The rows of a group lie close to one hidden flat surface of 10 dimensions, which passes through zero. Surfaces can cross.
Some rows, each with its group after it:
41.8; 8.3; -5.7; 24.4; -40.5; -8.9; 26.4; -2.4; 26.9; 14.5; -49.0; -19.3; -21.2; -36.6; -10.5 => Q_459
-6.4; -18.1; -6.6; 16.5; 8.4; -7.4; -6.1; 3.0; -15.2; 5.0; -1.8; 46.0; 3.4; -53.4; -13.5 => Q_459
38.0; 35.0; -2.2; -50.6; -15.4; -34.1; 20.9; -5.1; 4.4; -59.4; 4.1; 5.5; -8.8; 8.6; 8.8 => Q_459
38.4; 24.1; -3.1; 12.0; -18.6; -14.9; -2.2; -22.5; -14.1; -1.5; -0.1; 46.8; -16.6; -33.3; -54.3 => Q_459
8.4; -7.3; -0.4; 6.8; -16.0; -12.6; 11.4; -13.6; -9.1; 15.2; -21.7; 33.4; -14.4; -46.8; -5.4 => Q_459
-15.9; -8.9; -27.6; -10.5; -0.1; -8.4; 2.6; 25.2; 4.4; -64.7; 5.8; -8.2; 57.3; -25.2; -8.0 => Q_790
5.2; -24.0; 21.8; -6.5; 19.0; 1.1; 24.0; 8.8; -5.1; 10.8; 2.1; -8.1; 3.6; 29.8; 13.5 => Q_459
-4.1; -27.9; -14.3; -1.6; 19.7; -40.9; -13.4; 1.2; 23.8; -13.5; 12.9; 16.4; -10.6; 0.8; 12.7 => Q_187
-2.8; -18.8; 10.8; 10.1; 2.0; 10.4; 37.3; 13.7; -26.0; -2.1; -13.5; -5.6; -16.9; -9.6; 11.0 => Q_860
-55.4; 13.6; -22.6; 1.0; -2.5; -2.2; 7.5; -23.2; 34.8; 26.6; 5.6; -33.0; -36.9; 5.2; 13.0 => Q_187
78.0; 13.4; 5.6; 46.7; -19.4; 24.5; -18.3; 19.5; 21.5; 8.4; -28.1; -2.9; 26.1; -13.3; -46.5 => Q_790
-9.8; 6.8; 22.4; -14.1; -8.1; -4.9; 27.7; -29.2; -21.4; -1.4; -3.1; 3.0; -30.0; 27.8; 2.2 => Q_187
7.6; 22.5; -14.6; -24.9; -21.0; -4.6; 49.7; 15.4; -22.3; -69.4; -18.7; -26.0; -3.1; -18.3; 18.2 => Q_459
23.2; 15.9; -5.7; -12.1; 9.9; 20.7; 0.0; 23.3; -22.3; 27.3; 34.1; -28.1; 1.6; 18.7; 2.4 => Q_187
15.3; 5.1; 3.4; -1.0; -22.9; -16.5; 23.7; -16.5; 17.3; 11.8; -37.3; 0.0; -35.7; -17.4; 20.4 => Q_790
6.6; -16.3; 8.1; 11.8; 6.2; -6.4; 27.7; 11.4; -21.5; 40.5; -4.3; 4.9; -40.1; -28.6; 7.8 => Q_860
-30.8; 7.5; -31.0; 7.0; 8.1; 9.3; -19.6; 12.2; -11.4; -17.6; 20.7; -0.5; -0.7; -28.5; -1.6 => Q_860
-4.1; 11.5; -5.5; -11.1; -4.7; -12.2; 17.4; -50.9; -31.3; 12.2; 29.7; 43.6; -31.6; 0.8; -38.2 => Q_860
-56.5; 5.0; 1.7; 12.7; 2.4; 10.6; -11.9; 45.9; 12.2; -44.7; -27.8; -45.5; -15.6; -10.6; 42.2 => Q_860
0.1; -47.4; 6.8; 19.8; 5.5; -0.6; 32.3; -27.9; 23.9; 14.0; -16.0; 7.8; 30.3; 12.7; -15.7 => Q_459
31.9; -9.0; -0.7; 25.3; 30.4; -4.5; -14.1; 54.3; 17.4; 11.5; 21.9; -31.6; -12.9; 3.6; -7.1 => Q_187
-15.3; -0.4; 10.1; 28.4; -38.3; 39.4; 8.4; -28.2; 1.0; 15.3; -54.6; -29.6; 11.3; 14.3; 7.2 => Q_790
5.7; -38.8; 3.0; 10.7; 6.4; -37.9; -13.5; 14.7; 4.1; -49.7; -26.9; 28.9; 7.2; -17.3; 12.3 => Q_187
-2.7; 17.5; 10.0; 3.1; 3.3; -5.3; 8.6; 13.4; -0.1; -6.4; 2.2; -11.7; -32.7; -2.5; -4.8 => Q_187
-11.4; -21.7; -24.2; 21.7; 18.2; 25.0; -14.4; 17.9; -5.8; 17.1; 25.0; -5.3; 19.8; -10.3; -6.1 => Q_860
-2.6; -4.5; 10.1; 10.4; 5.8; 9.3; -24.2; 39.1; -11.5; -14.0; -16.2; 11.0; 14.6; -32.4; 13.4 => Q_459
-20.1; 38.8; 20.6; -32.5; -8.9; 23.3; 26.7; -30.8; -21.5; 17.7; 13.0; -16.6; -22.7; 38.6; 0.6 => Q_187
6.5; -26.6; -14.5; 10.4; 2.6; -8.0; 8.9; 6.6; 10.1; 20.2; -7.9; 12.9; 3.6; -35.3; 11.6 => Q_860
-5.8; -19.2; 16.1; 35.7; 36.4; 40.9; -20.3; 17.9; -38.8; 71.5; 44.3; -8.9; -6.2; 24.5; -32.2 => Q_187
7.9; 7.3; 2.6; -4.1; 6.4; -9.6; -8.5; 33.2; 19.0; -31.5; -9.1; -11.6; -0.1; -4.8; 15.5 => Q_790
34.0; 2.6; -18.8; -10.6; 19.5; -9.9; 7.5; 29.9; 11.0; -19.0; 33.9; -14.3; 0.2; 5.0; 0.3 => Q_860
-15.5; -18.1; -11.8; 4.6; -3.1; 0.9; 2.3; 6.0; 5.4; 24.5; -15.6; -10.1; -1.5; -25.2; 30.8 => Q_790
33.8; 0.8; -20.4; -10.2; -34.3; 10.3; 14.7; -19.7; 33.0; -27.6; -23.1; -26.2; 57.6; 22.0; 1.6 => Q_860
31.9; -9.4; 1.6; -2.8; 1.2; 3.9; -12.8; -2.1; -3.3; 16.0; 1.2; 28.2; 28.3; -7.7; -2.8 => Q_790
8.4; -35.2; -32.2; -1.0; -14.7; -51.8; 9.4; -37.5; -5.0; -12.9; -11.3; 40.9; -14.6; -35.5; 7.4 => Q_187
7.0; -11.6; -17.4; 20.7; -11.3; 5.4; 30.4; -14.6; -18.1; 31.2; -2.0; 2.9; -12.0; -32.0; -22.6 => Q_459
-54.3; -34.6; 31.3; 4.1; -10.8; 3.1; 37.1; -0.4; -22.4; 31.4; -60.0; -6.5; -36.3; -21.7; 70.1 => Q_790
11.6; -22.2; 30.9; 57.2; 3.7; 9.1; -8.3; 49.6; 9.1; 42.8; -42.9; -13.6; -15.9; -38.4; -7.0 => Q_860
22.5; 35.8; -26.6; -5.4; -29.3; -5.2; -37.2; -30.1; 41.2; -5.0; -17.2; 14.4; -9.4; -8.6; 6.9 => Q_790
38.3; -1.0; -12.6; -12.9; 5.0; -36.2; 1.6; 19.3; -4.9; 6.4; 5.3; 43.3; -18.2; -65.9; 4.1 => Q_459
-44.5; -30.5; 15.9; 42.5; 2.6; 27.1; -8.4; -23.2; 8.4; -7.2; -20.0; 9.9; 23.2; 22.1; -26.8 => Q_860
-3.4; -68.1; 24.5; 24.8; 71.7; -2.7; -12.1; 59.7; 17.0; 3.2; 21.5; 25.0; 14.3; 4.1; 15.4 => Q_860
-19.4; 26.2; 16.4; -15.9; -16.6; -0.3; 19.7; -25.4; -34.9; -22.4; -10.2; 20.6; -29.2; -4.5; -6.7 => Q_187
-22.2; 10.6; -55.1; 14.9; -14.4; -50.3; 21.9; 23.6; 47.6; -38.6; -14.3; -27.7; -41.6; -81.0; -2.5 => Q_790
-10.9; -12.5; -17.4; 14.3; 13.4; -39.3; -20.2; -30.1; 80.2; 14.0; 7.2; 39.9; -1.6; -22.2; -30.3 => Q_187
35.2; 9.8; -19.9; 22.3; -25.0; -20.6; 32.6; 2.5; 8.2; 7.1; -16.1; -9.4; -28.3; -49.0; -30.7 => Q_790
-11.2; 20.8; -6.3; 21.1; -33.1; 47.6; 13.3; -35.8; -48.4; 21.4; 0.0; -19.6; 1.4; 13.9; -38.5 => Q_459
13.3; 3.8; -11.7; 15.1; -7.3; 19.4; -9.4; 1.4; -14.2; 14.2; 2.6; -1.4; 20.4; -11.7; -17.8 => Q_790

New rows, each followed by its group:
29.7; 23.3; -21.0; -32.3; -6.1; 11.1; 8.5; 12.7; 28.1; 14.1; 19.2; -45.5; 22.3; 19.3; 21.0 => Q_187
21.5; 21.3; 27.0; -26.4; 2.7; 17.7; -16.8; 11.4; -38.4; -17.6; 5.1; 17.8; 7.7; 20.2; 16.1 => Q_790
22.1; 18.6; 12.7; -2.5; 5.2; 17.3; -47.3; -11.5; -26.6; 16.7; 28.9; 41.4; 21.8; 14.7; -33.1 => Q_459
-10.2; -6.0; -56.3; -31.4; -10.0; -54.4; -2.1; -31.3; -8.4; -26.7; 23.4; 22.7; -29.6; -27.4; 23.0 => Q_187
61.3; 45.0; -44.1; 1.4; -7.4; -10.2; -11.8; 19.4; 57.1; -7.3; 26.0; -23.2; 15.4; -23.2; -42.1 => Q_187
45.2; 9.3; -42.5; 45.3; -48.0; 13.4; -15.9; -38.9; 26.5; 33.1; -31.0; 21.5; 26.3; -54.3; -49.8 => Q_790
-0.3; -3.5; -3.4; -10.7; 19.2; 2.5; 1.8; 34.3; -28.0; 2.6; 21.9; -5.9; -0.5; -14.3; 12.0 => Q_790
60.8; 19.2; 12.2; -12.5; -18.8; -11.5; 6.2; 1.6; 4.1; -13.7; -26.9; 18.0; -5.1; -12.3; 4.1 => Q_790
23.8; 13.4; -16.1; 1.7; -24.2; -3.3; 4.4; -15.6; 13.3; 14.1; -9.4; -7.3; 3.7; -12.2; -11.7 => Q_860
3.2; 28.8; -24.9; -11.7; -11.7; -20.1; -3.3; -17.4; 11.5; -10.0; 10.6; 6.7; -27.0; -13.5; -6.8 => Q_790
28.7; 25.8; 39.9; -56.4; 2.0; -14.4; 43.4; -20.8; 39.2; 27.8; -6.5; 11.1; -9.3; 24.8; 21.7 => Q_187
-1.8; 34.6; -22.5; -1.6; -2.4; 9.5; -32.7; -25.8; 8.6; 26.4; 42.9; -19.2; 2.4; 31.7; -38.0 => Q_860
-0.9; 45.1; 6.9; -15.5; -5.7; 29.0; 1.2; -5.2; 10.0; 2.8; 14.3; -21.1; 12.2; 24.0; -16.9 => Q_187
1.0; 12.6; -5.6; 13.5; -10.1; 22.2; -19.9; 2.9; -15.3; 5.0; -0.7; -4.3; 17.8; -8.7; -18.0 => Q_860
2.0; -5.6; -36.9; 13.8; 9.1; 22.5; 38.6; 26.1; -54.3; -2.9; 32.5; -16.5; 2.2; -45.2; -26.4 => Q_459
-32.1; -0.4; -11.5; -31.1; 25.2; -6.2; -3.6; 3.8; -25.1; -7.8; 41.5; 10.6; -19.1; 7.0; 24.1 => Q_860
-21.7; 8.8; -16.5; 16.3; -7.9; 16.2; -23.4; -15.5; 12.1; 11.1; 7.8; -17.5; 10.8; 7.4; -19.5 => Q_860
29.3; -10.4; -19.8; 21.6; -1.6; -14.7; -4.4; 4.7; -7.2; -6.0; 11.8; 1.3; -9.4; -10.1; -24.3 => Q_187
11.3; -26.2; 55.8; 43.0; -14.9; 24.7; 24.6; 21.5; -43.4; -21.3; -61.1; -17.2; -1.0; 20.6; -5.4 => Q_187
23.1; 40.8; 42.4; 4.1; -19.4; -15.3; -39.2; 15.3; 12.5; -40.6; -40.6; 19.9; 5.6; -10.9; -24.0 => Q_860
-38.3; 53.8; 19.9; -3.7; 3.3; 54.7; -1.7; 27.1; 7.5; 14.6; 5.9; -52.5; -6.9; 16.7; 4.7 => Q_187
2.5; 6.9; 2.5; 1.1; -13.9; 19.6; 0.6; -18.1; 1.3; 17.2; -1.3; -26.2; 5.3; 36.4; -2.6 => Q_459
-2.4; 28.1; 6.4; -4.2; 9.1; 7.2; -3.1; 18.6; 16.2; 28.1; 6.7; 15.5; -9.8; -43.9; -8.2 => Q_187
58.5; 6.3; -0.4; -39.0; -8.2; -38.1; 59.4; 12.8; -3.7; -17.6; -5.2; 0.3; -33.9; -15.6; 27.0 => Q_860
-51.6; -27.4; -11.5; 3.5; 11.0; 3.0; -25.7; 18.5; 3.0; -28.7; -11.3; 19.7; 42.3; -37.7; 23.3 => Q_790
33.7; 12.3; -2.1; -22.6; 5.0; -6.1; -60.5; 25.5; 1.3; 6.1; 10.7; 31.1; 53.1; -27.9; 5.6 => Q_860
49.9; -7.6; 3.0; -29.6; 19.9; 17.5; 19.0; 14.3; -39.8; -30.6; 37.3; 17.3; 40.0; 34.3; -5.7 => Q_860
-37.6; -0.8; 8.0; 10.9; -19.1; 12.1; -3.5; -23.3; -1.9; 29.5; -28.0; -11.2; -7.7; 0.2; 10.0 => Q_860
-44.2; 14.0; -8.5; 1.7; -7.3; -15.7; -51.9; -61.0; 51.3; -9.4; 4.7; 26.9; 21.2; 25.1; -32.9 => Q_860
-13.7; 13.8; -40.3; 17.4; -5.9; 27.0; 17.0; 23.4; -58.4; -44.6; 17.4; 3.2; -9.8; -52.7; -19.3 => Q_860
8.5; 9.6; -6.9; -18.2; -0.8; 40.8; 14.1; 9.1; -85.3; -11.2; 25.5; 7.7; 32.8; -6.6; -11.0 => Q_459
-16.9; -36.5; -32.8; 4.2; 6.6; -15.4; -12.1; -17.3; 38.2; 10.3; 13.4; -25.4; 15.1; 30.6; 21.4 => Q_187
-22.8; 38.7; -5.0; -2.8; -24.5; -9.2; -30.9; -52.9; 9.7; -40.0; -1.4; 29.1; 5.9; 8.3; -47.4 => Q_860
13.9; 57.1; -37.5; -0.7; -18.1; -10.4; -33.8; -14.6; 43.3; 15.7; 31.3; -44.6; -14.0; 15.2; -35.0 => Q_860
-1.9; 5.7; 1.9; 6.2; -5.4; -28.0; -16.3; -62.3; 13.2; 55.4; 14.3; 46.9; -24.6; -2.3; -44.5 => Q_860
-25.9; 9.2; -3.7; -2.4; -23.3; -1.5; -9.2; -35.6; 1.6; -13.1; -20.8; 17.3; 10.8; -8.6; -6.2 => Q_860
37.9; -8.5; 7.4; -10.0; -16.4; -21.4; 40.8; -17.5; 9.6; -32.8; -26.6; 21.4; 20.0; -3.3; -12.8 => Q_459
-0.8; 25.3; -56.2; -5.5; -23.3; 35.8; 13.6; 23.4; -72.8; -31.5; 35.3; -27.5; 54.0; -43.7; -36.8 => Q_790
-15.9; 14.4; 35.1; -53.1; -6.7; 6.3; 12.2; 1.9; -23.7; -31.3; -23.0; 23.8; 19.2; -1.1; 48.6 => Q_187
-72.0; -17.1; 56.8; 6.5; 9.2; 18.0; -24.0; -26.6; -16.3; 34.7; -23.2; 8.4; -5.5; 41.1; 19.9 => Q_860
19.0; -15.7; 2.1; 17.9; -1.5; -15.5; 20.0; 4.1; -53.3; 0.9; -0.8; 8.0; -41.2; -12.2; -6.7 => Q_187
19.9; 16.8; -7.4; -25.8; -13.8; -7.9; 7.3; -12.4; -5.7; 7.5; 4.8; 2.6; -1.7; -1.6; 3.5 => Q_860
41.1; -26.2; -14.5; -23.9; -10.9; 17.4; 49.7; 14.9; -32.4; 31.5; -8.2; -25.3; 35.1; -12.8; 36.2 => Q_459
-10.8; 0.7; 2.3; -2.7; -4.7; 29.8; 5.6; 5.6; -36.7; 33.0; -2.5; -1.4; 6.5; -18.9; 13.8 => Q_187
9.7; -4.3; -33.0; 14.0; -6.0; 36.8; -2.6; 3.7; -0.9; -52.3; 11.1; -12.1; 62.9; 11.2; -24.1 => Q_860
-25.5; 29.7; -44.3; -34.3; -7.0; -3.6; -33.5; -27.7; 7.8; -34.3; 32.5; 23.0; 29.8; -8.2; -1.3 => Q_187
-29.2; -31.9; 13.5; 16.0; 2.4; -3.3; 22.1; 4.3; 9.1; -2.0; -35.2; -1.0; -14.1; -14.9; 25.4 => Q_860
-6.6; 22.4; 18.3; 9.7; -17.5; -10.7; -5.3; -21.9; -9.0; -28.6; -18.1; 33.8; -23.0; -9.9; -31.4 => Q_459
